The first 8 rows are patterns. Each new row is the sum of 2 different patterns, raised or lowered, with some noise. Before adding, each is slid sideways (what falls off one end comes back at the other) and multiplied by a number that may be negative. Names go in the order of the patterns.
In the rows, 128 means zero.
Some rows, each with the names of its patterns after it:
[171 145 127 113 137 148 136  90 140 117 111 193 115 112 119 142 133  99
 116 148 132 135 153 130 103  89 101 107 138 117  90 108 136 140  79 135
 115  96 110 134 155 112 100 129 139 124]	B
[129 135 156 106 146 103 143 117 126  92 104  95 153 157 136 101 137 118
 145  92 151  93 116 105 140  71 140 117 131 105 112  83 136 145 122 164
  98 121 172 140 102 107 128 133 139 113]	X
[105 142 123 121 150 138 110 164 129  83 119 146 150 103 142 110  92 103
 104 100 151 111 137  96 138 130 127 122 151 130  76  89 145 133 132 155
 158 126  96 125 147 134 144 133 112 135]	G
[123 128  92 156 119 103 122 128 125 100 120 142 150 136 177 141 128 100
 146  97  91 134 157 126 141 113 138  83 147 120 130 117 110 146 144 162
 126 150 148 149 105 164 120 125 119 101]	Y
[152 130 106  95 129 145 146 134 124 133 110  93 144 128 163 164 110 151
 140 104 120 114 102 142 150 123 106 117 140 143 154 127 152 166 148  98
 115 172 137 146 133 126 118 123 145 141]	P
[152 162 122 100 111 118  94 155 113 102 143 145 110 137 124 107 146 148
 137 101 138 151 125 136  98 123 127  92 116  72 106 108 110  99 125 123
 149 141 128 128 146 134 132 144 139 117]	T
[149 110  89 160 130 170 114 140 153 117 127 133 145 130 137 114 129 163
 161 105 121 114  90 124 144 124 136 116 125 101 100 127 110 158 159  99
  94 133 133 118  97 133 150 142 124 126]	J
[149 101 146 131  99 164 122 135 117 134 173 105  74 124 135 110 157  90
 131 137 155 127 120 122 127 135  66 121 122 137  97 128 187 134 124 119
 107 142  96 127 135 168 126 123 156 147]	R

New rows, each followed by the names of its patterns:
[142 167 154 156 128 128 173 172 133 125 179 121 160 160 146 123 118 152
 160 136 126 162 107 127 134 159 130 101 129 167 132 152 144 100 147 146
 129 127 135 148 139 115 143 125 117 146]	B R
[122 142 133 150 176 105 121 115 148 134 131 144 142 147 107 118 155 140
  97 106 123 161 117  83 102 136 139  77 148 153  78 113  96 158 107  88
 138 137 122 142 138 120 130 133 112 104]	B J
[110  97  99  86 163 132 120 131  88 143 135 159 121 113 180 189 103 109
 182 111 174 129 118  97 124 149 144 149 122 159 103 134 135 170 132  75
 127 114 102 158 115 184 161 104 116 141]	P R
[ 83 147 126 118 121 106  81 129 129 118 160  80 133 163 125  99 106 125
 118 133 119 138 137 176 111 142  88 149 100 106  95 117  94 156 145 139
  78 144 111 142  86 139 102 122 121 135]	X Y
[137 139 135 127 119 142 133 166 117 121 154 155 151 148 172 122 154 152
 129 143 167 123 139 148 109 124 140 157 137 118 140 122 148 143 132 179
 162 166 141 155 154 156 128 144 135 136]	T J
[129  98  96 108 118 101 118  96  82 124 145 134 120 101  90 121 131 117
 116 152 117 116  92  69 130  96  85 130  91 116 127  94  81 120 132 138
 114 104  94 128  99  87 109 149 122  93]	P T
[119 159  95 136 106 107 118  89 110 126 190 140 109 141 133 101 167 130
 130 104  91 102 128 113 188 119  88 107 123 131  96 138 176 136 137 145
 109 146  79 136 121  99 148 182 113 121]	Y P
[128 101 125 143 133  99 113 160 137 136 177 143 122  91 146 116  96 122
 148 101 125 114 139  86 127 115 144 110 117 147 103 156 131 145 132 137
 123 157 108 120 113  92 120 137 118 158]	B Y
[118 123 124 141 145 144 161 179  98 130 123 172 118 160 145 137  99 136
 198 177  88 136 121  93 148 125 152 128 122 129  95 119 161 127 160 135
 138 122  82 103 135 102 124 150 127 120]	B G
[147  95  98  87  98  93  68  73 114  96  93  87 111  96  77  72 106 111
  87 116  94 110  72 105  93  58 103 110 101 100  66 114  98 109  88 107
  75 104 105 101 103  96 112 110 108  80]	Y R
[153 180 116 137 190 149 113 107 131 141 146 115 135 141 155 110 157 102
 136 128 146 110 117 118 149 170 155 103 138 133 148 103 167  96 116 110
 158  77 138 126 136 126 124  94 159 157]	X T
[185 112 160 180 152 150 139 172 156 122 124 120  94 128 142 163 130 175
 191 148 121 149 144 164 140 196 136 151 156 172 163 121 127 113 137 139
 124 119 175 121 149 155 156 166 160 156]	Y T
[ 95  75  88  71  71  87 105  84  72  77 103 106 123  99 115 126 116  73
  86 136 106 106 108 106  86  81 103 102 102 106  73  60 101 115 103 103
  91  93  87  74 111  85 126 132  80 116]	P T
[147 144 162 162 141 166 140 159 123 130 139 170 105 150 218 161 135 129
 160 147 148 179 174 192 171 130 179 153 187 128 159 154 140 152 146 196
 175 141 172 136 100 125 157 166 169 116]	G R
[ 82 108 141 120 130 112  98 114  84 118 126 155 145 151 140  85  63 153
 122  80 112 144 141 118  81 107  83 128  87 131 141  70 123  85 151 100
 106 138 130  92 123 105 102 119  92  76]	Y J
[104 106  82  64  72 141 153 117  75 120 128 124  86 148  41 111 102 133
  49 124 123 125  80  97  66 108 132 125 176 101 121 154 133 112 107 111
 113 156  96 124 141 154  89 116  99 147]	B X
[130 149 155 111 141 140 140 109 137 100 147 131 126  94 107 111 156 163
 135 121 154 131 128  97 166 109 129 115 138  83 136 129 138 123 119  87
 121 143 132 164 110 123 165 130  95 121]	X P
[ 83 109  75 101 117  72  85  68  74  96  76  70  98 107 109  86  73  65
  67  94  98  76  81  65  84  58  49  73  92 106  77  65  58  84  88  85
  72  78  89  80  81  95 113  75  56  91]	P J
[ 84 138 123  93 113 123 100 136  98  78 116 133 127  91 133  89  64 108
  93 110 124 105 132  81 120 115 120 109 135 107  71  97 141 104 111 127
 117 108  95 107 131 112 123 103  85 117]	G J
[124  93 104 100 124  94 124 131  40 124 115 102  87  93 123 126  84 108
  89  90 106 129 139 140 127  79 102 146 127 102 107 162 101 106 134 131
 104  89 123 126 109  89 116  68  90 117]	B G
[108 110 110 122 106 132 131 121 118 111 110 109  97 144  99 115 126 125
 130 119 104  93 119 115 112 102 120  90 120 108 105 120 130 121 115 102
 113 125 120 120 120 122 114 101 105 121]	Y P
[151 142 112 156 121  91 114 127 184 140 121 163 133 184 166 147 165 151
 139 142  97 113 145 107 114 159 135 104 107 162 100 112 164 178 167 162
 149 118 141 180 111 115 152 128 120 151]	G T
[100 104 161 147 126 145 129 137 156 153 148 142 140 116 159 184 160 118
 115 120 111 166 125 133 178 143 127 123 113 138 139 148 166 126 159 177
 129 132 122 152 148 104 121  79 125 107]	P T
[167 132 116 100 127 138 129  95 125 138 111 170 107 122 114 106 122 101
 115 143 117 139 139 119  86  94 104  94 120 105 105  99 125 141  71 128
 108 102 105 107 149 131 103 118 136 105]	B R
[138 125 162 136 147 119 140 186 103  93 155 149 116 153 119 135 155 178
 148 142 146 128 152  81 147 129 145 112 142 177 142 159 148 114 149 110
 125 131 173 151 136 154 153 149 115 161]	G R
[107  99 104 112 138 127 124  93 100 105 125  93 134 138 108 109  88  76
 133 107 106 147 113 125 150 111  93 113 133 127 112 101 100 120 110  82
 109 129 132  82 111  92 104 107 133 131]	X P
[ 89 118 100 108 137 108 112  69 136 112 155 151 122  97  82  94 133 102
 137 173 168 121  96 144 128  96 172 135 152 121 116 164 112 120 152 154
 112 170 115  85 151 176 127  96 127  73]	G J
[ 87 110  82  73  65  87  97  97 105  89  80 116 101  67  76 101  74  97
 109  97  85  93  95  93  89 119  99 105  89  67  85  98 122  89  77  96
  89  87  72 132  96  76  77  96  49  80]	X G
[134 114 140 161 181 114 118  97 105 105 110 141 116 129 110 111 143 116
 125 142 123 127 102 125 156 145  92 139 145 161 110 102 130 116 147 161
 148 142 192 112 146 113 174 118  86 124]	G R
[163 131 152  80 166 119 121 111 115 122  88  62 164 119 104 138 146 120
  74 114 151 150 143 176 126 131  81 152  92  83 146 159 110 163 111 103
  75 156 132 108 124  94 116 122 140 103]	G Y
[177 162 211 190 202 188 186 166 140 187 204 176 174 174 147 153 163 187
 162 179 188 188 152 187 191 128 170 191 195 176 172 197 197 156 156 188
 161 198 187 210 209 186 171 187 211 192]	B J
[144 127 156 175 130 104 125 130 122  92 155 147 134 141 144 143 126 101
 152 148 183 129 132 162 139 133 145 135 134 143 105 130 135 152 105 120
 108 102 131 161 139 143 126 143 117 115]	T J
[192 201 188 166 167 177 156 163 179 194 191 157 177 163 169 182 179 195
 186 165 158 183 193 193 169 175 182 184 182 178 198 191 160 194 166 181
 185 176 186 189 185 190 200 176 175 179]	P J
[135 152 149  99 132 122 149 112 128 126 116 115 140 157 130  92 107  91
 115  83 102 154 132  89 119 103  99 144 126 143  88 129 139  98 115 112
  84 117 130 117  64  84 125  94 113 146]	G T
[109 119 154 123 132 131  67 156 151 123 116 120 156 143 119 131 119 106
 120 154 175 169 150 117 134 163 152 123 128 188 120 143 146 133 134  99
 140 165 135 128 145  88 108 135 153 129]	B P
[156 153  93 159 115 183 168 165 165 140  95 164 123 158 144 107 132 171
 121 162 133 150 128 142  54 153 163 154 159 123 197 199 160 119 113 165
 129 162 144 188 156 175 155 186 146 143]	X R
[108  69  51 129  98 105 133 111 185 140 104  83 146 131  63  94 101  97
 132  74 107  95 132  84  73 107  68  86  91 146  98  93 128  53 114 123
 152 103  52 117 159 119  99 146 114 133]	P R
